The rows are grouped in 2 different ways at once. Each group adds its own fixed numbers to the row, and there is some noise. The rows also spread widely along 2 directions, which tell nothing about the answers.
Known rows, each followed by its group in each grouping:
[ -7   9  -7   5 -15 -14  -6   4  16  -9  -8  -4  30  23  -5  -6  16   5
   5 -45  10   0   0] -> q_365 q_798
[  6   4  17  -1  -9   1  -6   6  -9   3  -2 -12  16   4 -41  21  19  -4
   0 -38   1  11   6] -> q_834 q_798
[  1   0  46  12  -1  -9   4  -6 -34   1  37 -11  49   0 -47  22  43  20
  -4 -48   1  32   7] -> q_133 q_984
[  3   2  54   8 -10 -17  -2  -6 -30   2  12 -16  29  -4 -27  21  41   7
  -3 -34   2  31  -6] -> q_457 q_984
[-14   1 -11  14 -18 -10  -4  -5  21   7  -5  -6  14  27   6 -23  26  11
   4 -40   9  18   9] -> q_365 q_319
[  2  22 -33 -11 -14   6   3  -8   9 -17  -9 -17  -3  35  -7 -30   7 -13
  11 -33  14   6  21] -> q_133 q_319
[-10  -3   2   7  -8   4  14   4  -7  12   8  -3   7  12 -30   9  18   5
  10 -33  -4  31   1] -> q_834 q_984
[ -9   6 -36  30   1  -5  22   7  24  12 -22   1  24  34   9 -33 -15  -8
  16 -31   4   8  -8] -> q_713 q_798
[  8   8  31  -1 -17  -7  -6 -13 -21   3   2 -14  20   4 -21   2  36 -10
   2 -35  10  16   6] -> q_457 q_319
[-10  -2   9  13  -6  -8  20   6   4  22   9  -9  18  17 -15  -5  18   2
   7 -36  -8  17  -8] -> q_713 q_984
[  7   3  17  -5 -10   1  -3  10  -5   1  -7  -9  19   6 -43  25  24 -14
   3 -34   7   7   0] -> q_834 q_798
[ -9  -5  35  56   8 -15  14   1  -9  45  10  10  61   8 -28   8  19   8
  -2 -34  -7  37  -7] -> q_713 q_798
[  0   5  10  16  -4   1   3   3   2  24  -3 -10  12  17 -21 -20  29 -12
   2 -30   4   0   0] -> q_713 q_319
[ -4  10  12   9  -2   0   1 -15  -9   7  12  -5  24  25 -30  -9  29  -4
  -3 -44  18  19  17] -> q_133 q_319

New rows. What belongs after each?
[  3   0  23   5 -11  -6  11  12   3  10   8 -11  19  11 -36   0  25  -8
   0 -36   0   4  -3] -> q_713 q_984
[-10  -2  -1  21 -11 -17  11  -4  -6  11   1  -3  28  13  13  -6  16  11
  14 -32   2  36  -9] -> q_457 q_984
[ -1   8   6  27   1  -8  10   7   8  21  -5   1  34  16 -23   2  12 -10
   4 -33   4   9  -3] -> q_713 q_798
[ -9   4   3   3 -18 -10 -10  -7  16   3  -1  -3   9  19  -5 -13  27   2
   1 -37  15   8   7] -> q_365 q_319
[  0   4  26  19 -11 -10  -5 -17 -13  17   2  -6  33   8  -6 -10  40   4
  11 -31   6  30   0] -> q_457 q_319
[-24 -20   8  62  14  -1  25  -7  15  52   5  14  40  27  -9 -34  14  12
  12 -34  -3  41  -1] -> q_713 q_319
[-24   1 -35  11 -17 -13   6   6  21   2  -1   0  15  24  22 -25   2  21
  22 -35   0  25  -4] -> q_365 q_984
[-28 -10   2  29  -8 -15   2  -6  16  23   3   7  29  18  10 -20  30  24
   7 -40   7  31   3] -> q_365 q_319
[-16  -5   8  22   5  -5  11  -9 -14   3  22   2  38  18 -14  -1  21  23
   7 -46  -2  44   7] -> q_133 q_984
[ -3   1  21  17 -13  -4   3   4   5  16  -3  -7  13  17 -30 -15  28 -17
  -7 -36   1   2   1] -> q_713 q_319
[  4   9   4  17  -4  -6   5  10   4  17  -8  -8  37  16 -23  -5  15 -11
   6 -39   9   7  -3] -> q_713 q_798
[  3  14  10   6  -4   2  -8 -17 -11   1   6 -13  25  21 -36  -9  35  -5
   1 -48   8  17  14] -> q_133 q_319
[ -7   5 -15  -1  -9  17  -3  -1   1   8  -7  -9  -8  26 -21 -16  14 -10
  10 -34   6  17  13] -> q_834 q_319
[  0   3  39  -2  -5  -1  -1  -5 -23  -9  18 -18  24   7 -46  17  30   3
  -6 -53  10  23   8] -> q_133 q_984
[  0   0   9  13  -8  -5   3  -8   6  19  -5 -10  12  25 -23 -15  26 -10
  -6 -30   4   4   6] -> q_713 q_319
[ 13  38 -61 -49 -23  13  -8  -3  16 -48 -24 -34 -34  44  -5 -47  -3 -40
  15 -43  29 -24  24] -> q_133 q_319
[  7  10  34  13  -1 -11  -1   7  -1  12   6 -12  36   4 -41  12  22 -13
  -7 -31   8   3   3] -> q_713 q_798
[ -2  19 -69 -13 -22   4   9 -14  18 -11 -41  -3 -16  43  43 -60 -12 -24
  29 -32  17   6   3] -> q_457 q_319
[ -8   1  17  -5 -23 -12  -5  -3   2  -5   8  -5  15   7 -15   0  33  11
   1 -43   5  12   4] -> q_365 q_984
[ -5   3  21  36   7  -5  17   6   3  27  -2   2  46   9 -19  -6  12  -3
   4 -34  -6  21  -2] -> q_713 q_798
[ -6   7 -40  19 -12   5  22   0  32  18 -23  -2  -4  41  15 -50  -2 -18
  17 -29   7   0   1] -> q_713 q_319
